There are 3 ways to turn a row about zero (a turn may also mirror it). The second row of each pair is the first, turned, with some noise. The first 27 pairs use one turn. New pairs use 3 turns, one after the other, and a turn may come again.
In the rows, 128 means zero.
Some pairs, each with its turns in order after it:
[ 74 138 230 133 157 160  94 125]
[130  52  93 164  37 131 126 141] -> Z420

[ 97 144 102 111 199 124 123 155]
[102 115 154  89 179 139 144 174] -> Z174

[124 144 178 117 150 148 141 164]
[138  85 102 143 107 154 155 113] -> Z420

[105 136 106  72  78 143 131 111]
[160  78 152  75 120 146 135 127] -> Z671

[168 118 120 112 127 136 108 105]
[106 131 128 119 130 170 126 148] -> Z671

[144 177 104 118 129 132 137  72]
[ 90 148  95 112 153 149  82 148] -> Z420

[178 168 162 151  92 120 177 150]
[183 138 104  91 138 199 144 139] -> Z420

[170 138  86 165 129 159 154 131]
[141 176  99  95 149 130 119  88] -> Z420

[163 111 122  91 153  98 100 117]
[164 113 151 108 160 155  91 121] -> Z174

[115 179 202 138 134 108 227 181]
[142 104 140 195  67  78 147  28] -> Z671

[143 164 128  91 147 115 114  99]
[122 131  91 102 111 159 160 119] -> Z671

[166 138  89 150 138 153 131 128]
[118  96 142 138 137  82 103 131] -> Z174

[172  89  61 116 215 139 124 107]
[ 95 181 111 122 218 180 160 123] -> Z671

[ 88 103  94 144 138 109 191 144]
[149 152 182 125 165  86 144  88] -> Z671

[146 137 133 115 106 131 188 116]
[120 138 137  93 134 184 132 117] -> Z420

[126 157  89  94 109  97  92 144]
[105 154 172 152 158 155  94 120] -> Z174

[ 76 181 137 120 207 132 145 125]
[ 69  61  75 102 126 111 145 126] -> Z420

[137 128  99 101 120  92  88 126]
[129 129 125 102 127 141 172 174] -> Z671

[109 104 117 103 224 105 154 105]
[ 81  51 149 104 159  99 115  92] -> Z420

[148  96 191 119 145 151 129  89]
[179 117  64  98 128 129 122 121] -> Z174

[142 178 147 176 124 155  81 101]
[ 89 152  92 103 107  93  73 124] -> Z174

[143 116 153  91 137 155  91 118]
[142 123  82 120 162 150 101 115] -> Z174

[157 136 102  86 110 187 141 154]
[132 105 110 192 172 112 115 142] -> Z174

[ 87 116 118 142 162 120 150 138]
[112 118 147 103 130 131 178 143] -> Z174

[122 158 123 173 197 161 142 102]
[109  98  68  85 118 102  95  94] -> Z420

[156 141 138  99 105 129 161 121]
[118 105 149 124 105 156 141 101] -> Z671

[131 120 119 114 121 125 143 158]
[135 109 145 143 136 126 151 126] -> Z671

New pairs. What belongs after each?
[189  92 122 141 109 136 188  98]
[ 95 123 153 123  76 170  95 174] -> Z174 Z174 Z671

[144  79 130 159 141 113 136 105]
[126 150 106 173 146 128  93 116] -> Z420 Z174 Z420

[149  95 113  38 132 114 111 129]
[100 128 125  58 142 165  75 106] -> Z671 Z420 Z671

[143  83  69 177 152 166  91 121]
[141 149 104 162 135 112  57 188] -> Z174 Z671 Z174

[115 188 134 128  91 164 125 122]
[144 151 158 114 122 113 195 125] -> Z174 Z671 Z671

[168 152 118 152 111 108 141  92]
[ 93  97 122  90 165 150 124 137] -> Z420 Z174 Z174

[158 141 124 159 136 150 114 152]
[140 141 156 122  99 120 163 127] -> Z671 Z420 Z671

[143 137 122 131 119 161 147 121]
[116 108 118 119 143 109 125 149] -> Z420 Z174 Z420

[146 128 157 148 115 184 130 118]
[113 121 112 137 167 181 150 120] -> Z420 Z671 Z174

[118 145 105 107 150  89 135 102]
[131 152 142 130 115 101 122  78] -> Z174 Z420 Z420

[ 90  87 166 134 121 131 146  84]
[182 160 101 121  91 156 144 138] -> Z420 Z420 Z420

[140 145 107 109 139 154 136 120]
[113 117 108 148 144 130 109 110] -> Z671 Z671 Z420

[116 128 117 105 115 106  95 106]
[146 140 162 106 155 147 140 121] -> Z420 Z420 Z420

[118 124 115 164 152 142 105 108]
[112 130 140 100 164 128 148 111] -> Z671 Z671 Z420

[140 138  95 147 140 111 157 127]
[121 126 107 176 128 113 112 120] -> Z174 Z174 Z174

[142 125 174 103 137 147 154 149]
[120 114 108  88  93 139 105 144] -> Z420 Z420 Z671

[125 103 107 178 107 192 108 158]
[104 190 174 152 108 122 159 155] -> Z671 Z420 Z671

[ 85 112  84 197  87 141 134 123]
[183 131 134 190 111 136 173  93] -> Z420 Z671 Z174

[149 131 160 108 164 114  90 188]
[102 132 153 112 110  64 127  81] -> Z174 Z174 Z420

[102 132 171 143 175 147 146  85]
[168 103 113 181 143 153 157  95] -> Z420 Z671 Z420

[118 111 152 111 106 135 146 138]
[ 95 116 121 134 119 143 114 154] -> Z671 Z420 Z671

[107 119  82 160 139 132 112 143]
[131 111 161 112  98 127 142  85] -> Z420 Z671 Z671

[129 128 119 166 134 103 131 125]
[139 115 119 150 117 102 151 143] -> Z420 Z671 Z174

[144 102 113 125 115  69 154 106]
[107 101 137 151 114  73 113 111] -> Z420 Z671 Z174

[128 115 122 107 179 143 139 150]
[129 108 120  98 109  84 123 153] -> Z174 Z671 Z174

[169 147 116 151 148 179  92 131]
[105  97 117 171 136 123 180 101] -> Z174 Z671 Z671

[100 102  98 132 106 163 152 106]
[ 82 119 120 170 129 146 155 137] -> Z420 Z420 Z174

[ 92 123 146 140 118 130 139 136]
[122 118 118 120 110 149 114 156] -> Z671 Z174 Z671

[138 102 132 129 176 174  93 119]
[188 164 111 130 140 121 150 145] -> Z671 Z174 Z671

[115  77 186 168  99 154 142 131]
[ 58 117 158 175 113 167 136 115] -> Z671 Z671 Z174

[173 178 159 190 120 119  95 149]
[139 123 152  62 150  82  90 175] -> Z420 Z420 Z174

[223 133 172  71  95  96 132 176]
[144  68 207 140 134 202 139  76] -> Z420 Z174 Z174

[150 174 137 135 150 154 157 163]
[121 195 126 150 111 130 152 115] -> Z420 Z174 Z671

